The same things were measured in two ways. Each way mixes the same 11 hidden numbers, adds some noise and spreads widely along 6 directions of its own, which tell nothing about the thing.
Some things both ways: the first way, then the second way.
[  9  15  -9   6   0  10   3   4  11  -3   1  -2  -3  -2   6 -14   9   6
   8]
[  5   3   5  -6   7   3  -4   5  -2  -4 -15  -3  -8   4 -14   7  11 -12
  -6  -8   9   2   1  -8   2   7   7]

[ 22   9 -11   5 -17  25  -6  14  18  -4 -17   3  -4  -3  16 -15   6  -8
   0]
[  5  -3  21   2  11  -9   4   2  -5   0  -7   0 -14 -25  -6   9   1  -3
   3  -2  -2   6 -11 -14  -6   0   7]

[  3  -4 -22   6   0  -3  -2  12  33   7  35  -4 -12   3  -3   8   6   7
 -10]
[-13  19   4  -5 -10   0 -18   4 -14 -15 -20  -9  -6  21 -24  -5   4  -8
  -8 -13   8   1  -4 -15   4  17   2]

[ -2  -4   3 -14 -46   4   9 -16   5  -1  17   3 -22   2  -7 -24  -1   9
 -17]
[  2  -7   0  -3   0   1  24  -2   6   4   2   6  -4  -2   6   8  -1   1
  -8  14 -15   5 -11   1 -16 -16   7]

[-15  -2  25  -6  27   1  22 -12   0   5  -6  14  -2 -19  -6  -3   3  17
  10]
[-18   7   6  -6 -16   3  -4  -7  -5  -7 -20   4 -13  19  -1 -10  -4  -3
 -10   4  -8   9 -14 -18   4  -4  10]

[  2  -4 -15   8  27 -19   3  12 -12  13  -2   3  -2  -1  -9  22   5 -27
  -3]
[ -2   7   1   8  19  -8  13  -1   1   6  17  -9  -4  -6  -7   7   3 -14
 -10  -2   3   5   5   7 -18  -3 -11]

[  0 -10  -5  -4   6  -2  -8  -5   4   3  16   8 -16 -11  -4  -6  -7  17
 -12]
[-15  12 -10  21   3  -5   5 -15   0   2   2 -10 -22   6  10  -4   1  -4
  -6  -6  -4  17  -8   7  -7   1  -1]

[16 13 12  2  8  3 15 -5  9 -3  2 -8 16  8  2  0 -6 -6 19]
[ -6  13  -7   4   5  -2   1   1  -5 -21  -9  -6   1  -1  -6  -9   2  -3
   3  -9   9  -3  -9 -13  16   4  16]

[-19  -8   1  -6  -9 -10  24   2   9   3  14  19 -22 -32 -20 -21   8   4
 -18]
[ -7  11  -7   9  21  -7  10 -15  -3   4   6  -2  -9  -8   1  -1  -5 -15
   1   3 -10  12   4  -4  -3   1  -3]

[ 12   9   6   6  -6   6   0  -4  10 -15   4  -9  -7  -4  -2 -13  -5  13
  -1]
[  9  -3  17 -20  -7   3   8   9  -8 -18  -8   5  -3  18   0  12   3  -9
 -18   0  11 -16 -11  -5   7  -8  23]

[ -6  -2  20   8  25 -26   9  -2   6   9  32 -36  16  22  -2  34 -22   1
  14]
[  1   0  18  -1  11 -12  -2   4  -8  -8   9  -3 -10  -8 -13   8  -2 -15
  -2  -6  14  -2  -4 -13  -5  10  13]

[ -3  -2   7 -13 -36  14  17  -4  14  16   6   9 -10  -4  -3 -19  -3  -9
 -12]
[-13  13   1  11   1  -5   5   0  -8 -11 -10  -8  -7  -4   0   0   0  -5
   0   0   1   4 -15  -7   1  -1   3]

[ -5   2  15  -1   9   2  20  -1   7   2  -9  12  16  -7   3 -10  -3   9
  21]
[ -8   7   9   5  12  -1  12  -7   0   1  -9  -3 -16 -15  14  11   1 -15
  -5   5  -4   1 -14  -1  12  -7  -1]

[  9   5   3   1 -14  -7   3   4  -9  -6   5 -21  14  13   5  -3  -8  -8
  10]
[-12  20  19   7  20  -3  11  -7 -15  -9  -9 -14 -20 -15   5   9   1 -23
 -11  -4  10   1 -19  -5  24  -4   1]

[ 16  10   2   9 -23  15   9   4  22  -8  -9   7  14  -7   9 -31   0   3
   5]
[  5  -1  19 -19   5  -7 -18   2   2  -3 -11   1 -13  -2  -3   6  -3   2
 -24 -14   9 -15   1  -7  -5  -2   4]

[ -4   3   6  -2   1  -1  10 -15   6  -1   8   7  -5   1  -8  -7  -6  16
   5]
[  4  -6  -3  -1   8  -7   6   0   1  -9   1   4   1 -20  -3  11  -7  -8
   5   1 -14   5  -7 -12  -1  -4  18]

[ 41  33  -1  -9 -10  18   8  -3  34   1   3 -28  39  36  27   5  -1 -12
  31]
[  8 -10  -3   7   0  -4  18   1   2   0   9   5   0  10  -3   9   7 -12
   4   6  -4   6  -4  -5 -21  -5  15]

[-15   1  24  -1  19  -4  25  -7 -12   0 -16  13 -11 -28 -16 -14   3   1
   1]
[ -4   7 -24   8  16  -9 -14  -5   9  -8   7  -5   0   1  -6 -12  -1  -4
   5 -13   8   3  13  -7   2  18   5]

[ 27  10  13  -4  -3  17   5 -15  13 -23 -14   1   4   3   7  -9   4  15
  13]
[  3   9 -12  12  14 -11  -3  -5  -4 -18   2  -7  -5  -9  13  12  -9   3
   6  -5   0  -3  -6  10   3  14   6]

[  8  -1 -13   1 -19  -5   2   2   1   0  -7  12 -10  -3  -5 -10  -3 -14
 -15]
[  9   2  -2  -4  12  -8   3   0   2  -8   9  -1   0 -12   1  14  -1  -3
  -6 -11  -3 -12   5   8  -3   2   4]

[  9   1  -3  16  24   1  -6   5  -1  -2  -8   8 -13 -22  -3 -13   7   7
  -5]
[ 11  -7  22 -23   1  -3 -10   9   1   3  -5   3  -7   8 -14  12   9 -10
 -27 -15  10 -14   9  -4 -15  -6   3]

[-1  6  1 -3 13 -6  5 -3 -7  4 -9  1 -7 -3 -4  6 -5 -9 -3]
[  1   3 -22  18  15 -14  -1 -10   2 -11  16  -1  -3 -13  -6  -1  -4  -9
  21 -10  -7  13   6 -10   0  19  20]

[ -9 -10   4  12   0 -10  10 -10   3  -2  23   5  -6   1  -6   2   2  15
  -1]
[-11  10 -31   9   6   0  17  -9   8  -2   1  -5  -7  15  12  -5  -5   8
  -6  13  -1  -2 -13   6  -8   1   2]

[ 20   7  -7   1  -8   1 -11  -6   1  -7   0 -15  18  28  18   5  -6   7
  17]
[-15   8 -28  15   2  -5   9 -14   7  -9   1  -6  -7  -3   6   0  -4  -8
  10   0 -13   5 -16  -9  10   7  14]

[ 27  25   4 -15   5  21  10  -7  16  -7  -1  -3   5  -4   1 -22   3   7
  19]
[  1   4   0  17  11   1  20   0  -3  -5  -1  -6  -4   1   3  11  15 -26
  -1  -3   2  14  -3   4   4 -11   7]

[ 23  -2  -8   0 -11  12  -7   0  20  -8   9   1 -11  -1   1 -13   7   6
 -10]
[ -4   4  -4  12  11 -11  11  -3  -4  -4   5  -2   0 -20  -2   3  -3  -6
   7   1 -11   7  -5  -8  -8  -6   6]

[  5  -1  -2   0 -18  -6   4   3   1   1  -5  -9  11  13   6  -2   2 -14
  -1]
[-26  24 -16  18  10  -2  10 -11  -8  -1  -1 -12 -18  -4   4 -10  -4  -8
  -1   3  -1  14 -10  -1   9   6  -4]

[ 20   5 -17  12 -16  14 -11   8  19 -11  -6  -2  -3   5   8 -14  10  -4
 -11]
[ -3  12   2  -8   2  -3 -27   9  -6 -13 -16  -8  -8   3 -15  -6   2   9
 -12 -21  16  -3   9  -4   1  16   0]

[ -6  18  16  -2  22  -2  21 -12 -18  -1 -15  -2  19   3  -5  -3   0 -10
  20]
[ 1 -2 -5 -4  8  4  1  6  5 -7 -6  3  2  3 -5 -9  3 -5 -7 -2  6 10  6 -9
  2 -8 13]

[15 12  1 -1 11  5 11 -4 10  2 -1  9  4 -5  1 -5 -4 -2 11]
[ -9  14 -10  23  10   1  35 -10 -12  -7   0  -8 -13  -6  12   3   4 -11
   5   8  -7  13 -20   3  11 -11  15]

Other things, the second way, with their names:
q413: [  1  16  -9  -6   6   1 -15  -4   7  -7   0 -11 -12  24   2   0   6   2
 -24 -24  16 -16  12  21   3  20 -11]
q426: [ -1  -7   8  -8   5  -3  -4   1   8  -4   2   6  -8  -4   6   6 -11  -1
  -6   8  -1   3  -3  -4  -2   5   4]
q222: [  5  -3  -4   2  15  -5  11   2   3   6  -1  -2  -1 -11  -9   7   3  -1
  -5   4  -5   7  -3  -4 -23  -7   1]
q695: [ 14  -9   4 -13   7  -2  -6   5  12   1   9   6  -4  13  -9   1   6  -1
 -10  -9  14  -7  14   0 -13  12   5]
q266: [  3   7  13   0  15  -6  -1   2 -12  -5  -6  -4  -5  -4  -7   7   0 -11
 -10  -5   4   6   4  -2  -8  -3   2]
q761: [ -9   7 -10  12   0   7  10  -9   8  -3 -13  -4 -19   4  17  -6   6   4
  -4  -1  -5  15 -11   6  10  -4   5]
q482: [  1   6   4   5  15  -7  -6  -2  -4 -20  -9  -5  -4  -9   3   4  -5  -9
   2  -5   8   2  -7 -11  14   3  15]
q13: [  3  -5   3   4   2  -7  -4   2   7 -14  -3  -3   5  -3   2  15   3 -12
  -3  -6   0  -1  -9  -4  -3  -4   5]
q700: [  0   4   6  -1  -3  -7 -15  -7  -3 -11  -5  -1 -19   5  -4   5   0  -6
   1 -17  -1   1  -1  -7   8  21  14]
q405: [  0  -1   4 -16   2   2   3   5   2   9  -1   4  -6   8   1  11  -3   0
 -20   9  -3  -8   5  11 -18  -1 -13]
q338: [ -5  -2   2   1   3  -6   2  -2   3   2   7   0  -8   0   1   8   0 -13
  -8  -1  -3   3   1   0  -9  -2   2]
q159: [  4  -3  17  -3   5  -2   2   5   0 -10  -6   3  -4  -6  -1   0   3  -3
  -2  -3   8  -1  -6  -9   2  -3  11]
q23: [-11   4  -6   9  -7  -8   5  -2  -2  -9   1  -2  -4  -7  -1  -8  -3   4
  -2  -7 -11   9  -8  -8  -8 -11  14]
q207: [-18  27   4  24  22   6  12  -3 -14  -4 -18 -19 -22  -8   2 -10   5  -5
   2   7  16  26 -14   1  15   7  -8]
q792: [ 20 -15  17 -18  -6  -6  -8  11   5  -3  -2  10   0  -2  -9  16   8   2
 -14 -17  -4 -13   9  -2 -20  -6  11]
q604: [-15  21  -4  20   0  -4  15 -11 -13 -17  -3 -13 -13   3  16   7  -2  -8
  -2  -2  -2   2 -23   7  12  -2   5]
q665: [-17  17 -23  23   6  -1  12 -15   0  -5  -3  -5 -12  -5  10 -12   1  -4
  14   0 -14  15  -7  -2  14   6   5]
q859: [ -1   6   2  10  15 -10  -8  -3   4   3  -3  -9 -10  -7  -8   1   6  -4
  -3 -13   6   5   3  -4 -14   8  -8]
q701: [  5  -1  13   2  11  -4  27  -8  -7 -10   0   4  -5 -10  13  14   0 -21
  -3   5  -6  -3 -18  -9  11 -21  23]
q95: [ -7  10  -6   0   0   3   9  -4  -5  -2 -10  -4 -12  15   3   8   1  -6
  -9   7  -3   0 -11   4  -2   4   1]
q866: [ -9  -1 -15   3   1  -4  -1  -9  15  -2  -4   4  -1  13   1 -11  -4   2
   4   9  -2   2  -9 -15  -8   7   3]
q327: [ -7  17   4   4  12  -5  14  -7  -8   0   2  -9 -11  -3   6   8   3 -11
 -15  -6   0  -9  -5   9   1  -7  -8]
q988: [ 3 -7 -7 -8  3 -1  5 -2  2  1  2  7 -6  5  0  6 -4 -6 -9  4 -9  6  4 -5
 -9 -4 17]
q186: [  4  -3 -17  10   6 -18  -5 -15   7  -9  10   3  -6 -18 -10  -1  -7   2
  22 -14 -21   9  -3 -22  -4  19  25]
q497: [ 10  -4   2   4  21 -12 -12   1  10  -5   9  -6   3  -7  -3  20   3 -21
  -1 -11  10  -6   8   3  -7  14  -8]
q540: [-22  19 -16  21   2  -4  10  -7  -7  -9   1 -10 -15  -4  -4 -13  -4   3
  14   4  -2  17 -14  -5   5  18   4]
q544: [-12   4   4   2   3   1   2   4  -2  -6 -10  -2   3   3  -7  -7   1 -12
  -6   6   2  13  -5 -15  -1 -11   1]
q319: [-12  12 -11  10   0  -5  -5   2  -4 -17   1  -5  -4  -4  -9  -6   4 -10
  13 -12   7   1  -1 -10  17  20  12]
q171: [ -7  21 -11  31  21  -6  16   2 -16 -12  -3 -16  -3 -28   8  14   6 -14
  14  -3  -2   7  -7  15  10   1  -7]
q861: [ -5  13  -3   8  13  -9   0  -2  -4 -12   1  -9  -2  -6  -5   0   1  -8
  -2 -12   7  -3  -4  -6   3   2   4]
q404: [ -8  17   7  10  14 -12 -18   0 -15   1 -19 -10 -16 -24 -26 -12   3   5
   5 -18   1  16   4 -20 -10  14  -2]
q952: [ -5  13   0   7  10   1  -2   2  -6  -7 -16  -9  -7  -2  -4  -2   7  -4
  -8  -9   8   8   0  -1   3  -2  -1]
q188: [ 10 -12  -4  -9  -4  -2   6  -4  21   5   4   6  -7  12  -4   0  10   6
 -12 -11  -4  -7  -1  -4 -17  -1   9]
q922: [ -2   8  -9   1  10   2   4   7   4 -12  -5  -6   6   5  -3  -1   3  -3
  -2   4  14  -3  -4  -1   4   5   0]
q789: [-14  10  -5   6   2  -2 -16 -12  11  -7 -11  -5 -18  12   5 -14  -4   5
  -4  -7   4  13  -6  -7   8  17   0]
q65: [  3  10  -7   3   8  -9 -24   1  15  -8   0 -14  -1   4  -5   7   9   2
 -12 -29  12 -14  10  14  -8  19 -21]
q10: [  0  -7  -5   0   5  -3  12  -5   5  -3  -3   8  -5  -2  11   4  -7   1
   0  14  -6   0 -14 -10  -6  -8  17]
q526: [-12  14  12  -5  -1  -1 -12   2 -13 -22 -16  -5  -8  -2 -16 -14   0  -8
  -9 -19   8   9  -4 -24  21  -1  22]
q349: [ -1   1   3   5   6  -7  -7   1   9 -10  -1  -6   5   5   2  11   2 -10
  -3  -3   7  -6  -6   2  -7   5 -12]
q802: [-12  12  28 -15  -4   5   5   6 -10 -14 -24  -4  -8   1  -1  -7   4  -5
 -29  -6  14  -9 -19 -16  16 -26   8]
q434: [-11  16  -7  10   3  -6 -18   0  -3  -5 -11 -12 -13   7  -7 -12   3   8
  -6 -15  11   7   4   2  -9  15  -8]
q199: [  9   1   2   4  24  -4  -1   4   2  -2   8  -9 -12  -1   3  18   0 -10
 -10   1  20   2   3  14  -7  16  -4]
q925: [  0   4   1  -8  -1  -8 -25  13   3 -17  -5  -3   6   7 -10  -2   3   0
  -6 -17  20 -17   8  -6  -3  12   1]
q479: [ -1  -4   1  -5   5  -3  -3  -5  13   5  -8   0 -11   0  -7   1   4  -2
  -6  -2   0   1  -7 -14  -9   6   0]
q131: [-10  19 -15  25  13  -2  14  -5 -13 -10 -15 -13  -8  -6   0  -1  11 -14
   8  -5   1  11 -12  -5   9  -5  11]
q532: [-10   9  10   2   1   0   3   3  -2  -8  -1  -4  -6   1  -7  -7   0  -3
  -4   1   5  10  -6  -5   1   4  -4]
q445: [  6  -8  12  -9   4  -6  -5  10   4   1   2   2  -3   1  -4  15   2  -8
 -16  -3   7  -6   5   2 -18  -3  -1]
q625: [ -2 -11 -11  10   4 -11  -8  -4  21  -6   3   2   4   0  -5  -3  -1  -7
  12   0   0  11  -6 -21 -10   7   9]
q533: [  3  -1   4  11   2  -3   6   0   6  -2   0  -6  -2  12   7  16   9 -12
 -12  -2   2   4  -5  13 -18  -8  -9]
q894: [ 10  -7   0 -13   9  -4   0   6   6  -8  -6   6  11 -11  -7  13  -5   1
  -1   5  -6 -10  -3 -10  -8   0   5]
q605: [ -4   4  24  -3   5 -10 -15  -2 -10  -4 -18   2 -12 -23 -16  -3  -2  -4
   1 -13 -12  16   1 -24  -1   2   3]

Some of these things the first way, each followed by its name:
[ 13  -1  -7   4 -13  12   9  10  28  -1  12  16 -18 -26 -11 -26   1   4
 -12] | q861
[-19  -5   2  -3  11  -7  11  -1  -3  10  20  -5   2   7 -11  10   1  -3
   2] | q544
[  8  11 -13  -1  -6  -2   7  10  18  13  -5  -7  37  27  13  11  -8 -21
  15] | q338
[-11 -11  -5  14  24  -6   0   4 -13  -7   6   4 -22  -7 -15  12   9   3
  -4] | q922
[-13  -9  22   1   3   4  14  -2  -7  13  -9   4  -9 -10  -9  -3  -3 -10
  -8] | q925
[  8  17  20  -8  11  16  30 -13   6   5 -15  14  11 -13  -2 -21   7  -4
  19] | q952
[  5   0 -12  -5  -2  20  -1   4  22   2  11  18 -13 -10  -6 -14  -4  18
   1] | q13
[ -5  -4  21  -6   5 -20  29 -10 -17  17  -3   6   9  -5  -7   2  -5 -21
   4] | q327
[ 18   4 -20  18  16  10 -11  12  -3  12 -19   6   0  -1  18   3  19 -28
  -7] | q404
[-17  -7 -22   3  -1  -5   1  19   8  12  15   5  -7  -1  -9   8  -4  -4
  -7] | q497
[  3   2  13  -2  -1  -9   1 -11 -15  -7  15 -17   1   2   0  -5 -14   9
   3] | q701
[ -6  -7  -3   6  25 -10  -4  -5 -19  -2   7  -2 -21 -13 -12   5  10   2
 -14] | q266
[ 18   9 -16  10  -3   7   1  -3  11  -1  12   1   1  11   7  -5  12  -1
   6] | q222
[ 11   6 -14   4 -27  14 -19   5  -8 -21  -4 -14  -8   7   6 -15   2   2
 -10] | q482
[-11 -15  21  11  16 -13   0 -11 -30  -1  15  -8  -8  -9 -11  -3 -10   7
  -4] | q802
[-25 -18   2   3 -38  -4 -11  -9 -18  -4  22 -11 -24   5  -3 -11  -7  13
 -28] | q10
[  8  10  -5  -1  -4  20  13  11  11  -7  -9   5  -5  -9   0 -12  15  -9
   7] | q207
[-2  3  3  3  4  2  8  2  8 10 -5  1 10  5  0  1 -2 -5  5] | q445
[ 25   7  -5  -5  -6  22  -4  -1   4   4 -31  21  -2  -8   5 -18   0 -17
  -8] | q23
[ -7  -5 -11 -21 -36   1  -6  -9 -14  17  23 -10  -9  22   1   1  -8 -10
 -16] | q533
[-15 -12  25   2  35 -13   2 -11 -33  -1  -2 -11 -14  -5  -8  19  -8   2
   1] | q159
[-31  -3   7 -12  -7  -8  22   1  -5  13   5   6  10   4  -3   6 -14  -4
   5] | q789
[-15 -13   4 -14 -12   0   6  -1 -17  11   7  -4 -10   9  -5  12  -1  -7
  -4] | q349
[  4  13  16  -4  -7  -2  18 -22  30 -12  24  -7  10   3  -5 -21  -4  33
  12] | q988
[ -3  -4  31 -19   1  -9  13 -26 -25  -4  -8  -9  -6   2   1  -3   0   4
   3] | q665
